There are 4 ways to turn a row about zero (a turn may also mirror it). The second row of each pair is the first, turned, with some noise.
Known pairs, each followed by its turn:
[  6 -22   2   6]
[ -7 -20 -14   1]	K645

[12  1  7  2]
[ 7 -9  2  9]	K592

[18  3 -3  5]
[ 3  4 15 12]	K439

[  4   6   3 -11]
[-1  1 -8 11]	K439

[ 3 -2  4 19]
[-13   3 -10  -8]	K645

[-18   6  -2  -8]
[ -1  -9 -14 -13]	K564

[11  4 11  2]
[12  7  0  9]	K439

[15 -1 -5 -5]
[  9  -7   1 -12]	K645

[8 2 8 4]
[ 8 -4  3  7]	K592

[ -2 -12 -13   9]
[ -2  12   9 -15]	K564

[ 6  4 -1  6]
[ 5 -2 -6  4]	K592

[-16  -5   5   2]
[-12   1 -11  -6]	K564

[ 3 -4  7  7]
[ 5  3  3 10]	K592

[  5   1  22 -14]
[ 20   4 -15   8]	K645

[  5  -9  -8 -14]
[ -6 -15   0  10]	K439

[ -3   1 -10   1]
[ 2  0  2 -9]	K564

[-35   8  -8   3]
[-18  11  18  24]	K645

[-11  17 -17  -5]
[ -2  -1 -15 -22]	K592

[  3  18 -15  -8]
[ 16 -15   3  -8]	K564

[ 6  8  1 -3]
[ 0  7 -1  8]	K439

New pairs, each followed by its turn:
[-4  7 -2  0]
[-2 -7 -2 -6]	K564

[  7 -12  24 -13]
[ 19  -6 -22   9]	K645

[ 4 10  1 -4]
[-1  8 -4  7]	K439

[-1 -7 -8 -4]
[-11  -1  -2   0]	K592

[  0  -9 -11   0]
[-8 -9  8 -2]	K439

[-3  5  9 -1]
[-5 -7 -5  6]	K564

[-7 -5 -2 16]
[ 0 16 -6  6]	K592

[ 7  9 -1  8]
[ 2 -7 12  2]	K564

[-11   5 -10   5]
[-12   5   1 -11]	K439

[13 -7 18  1]
[ 7 -7 15 16]	K592

[ -5  18 -10   1]
[-3 14 16 -4]	K645

[-2 -3 -5  5]
[-4  4  4 -5]	K564

[-10  -9   6   0]
[  4  -8  -6 -11]	K439

[  5  12   5 -18]
[ 16 -10  -8   8]	K564

[  2 -10 -13   4]
[ 2 12  6 -9]	K564

[ 10   0  11 -17]
[  1 -16  17  -3]	K592

[19 -2 -1 -2]
[11  5 11 12]	K564

[  4 -13  -1   6]
[-4 13  5  0]	K564

[ 9 -8 -9 22]
[-8 10 22 -4]	K564

[-1 -9  6 -1]
[-1  3  8  5]	K592

[-24   6  16 -18]
[  6   9  21 -24]	K592

[ 9 -1 -8 -2]
[ 2 -7  5 -9]	K645

[-8 -3  4  9]
[-11   3  -5   5]	K645

[-3  8  0 -2]
[ 5 -1 -2 -8]	K592

[ 3  7 20  7]
[21  0  9  7]	K592

[  8 -10  -7  -5]
[  3 -15   1  -4]	K645

[13 -3 -3  4]
[  0  -6  -4 -12]	K645

[-18   2   2   9]
[  0   5  -5 -19]	K439

[ 5  2 -8 -7]
[-6 -9 -3 -3]	K592

[  2   6   4 -12]
[13  5  3  3]	K645

[-13  20   3  -4]
[ -1 -22  -9  -3]	K564

[-8 13 -1  1]
[  8   5  -7 -11]	K592

[-11   3   0   0]
[-3  3 -8 -9]	K439

[ 11   1 -10   5]
[ -2  -3   3 -15]	K645

[ 14 -16  -5   5]
[-9 -6 -3 18]	K592

[ 9 -9 -9  2]
[ 4 12  8 -3]	K564

[ 1 -1  7  9]
[5 6 2 7]	K592

[-9 15 -6 -4]
[  4   1  -9 -15]	K592

[ 14 -14  -3  21]
[10 -4 26 -3]	K439

[16  1 -7  4]
[  1  -4  -1 -17]	K645

[  3 -17   5  -6]
[-10  -1  13   9]	K592

[-7  3 22 -5]
[  7  10 -13  14]	K645

[-13   4  -4  -1]
[ -2   9  -3 -10]	K592

[-10   9 -25   0]
[-27   5   3  -8]	K439

[-17  -1  -4  -4]
[ -8  11   2 -12]	K592

[12 -2 -2 -1]
[  4  -5  -1 -10]	K645

[  2 -15  10   3]
[ 14 -10   3  -2]	K439

[ 0 -2 -1 -8]
[ 6  4 -5  1]	K564

[ 1  9  0 -5]
[ 8  6  4 -2]	K645

[  1 -10   6   8]
[10 -5  5 -6]	K439

[ 6 -6  0 -1]
[2 7 2 4]	K564

[6 0 7 8]
[-6 -1  9  8]	K564

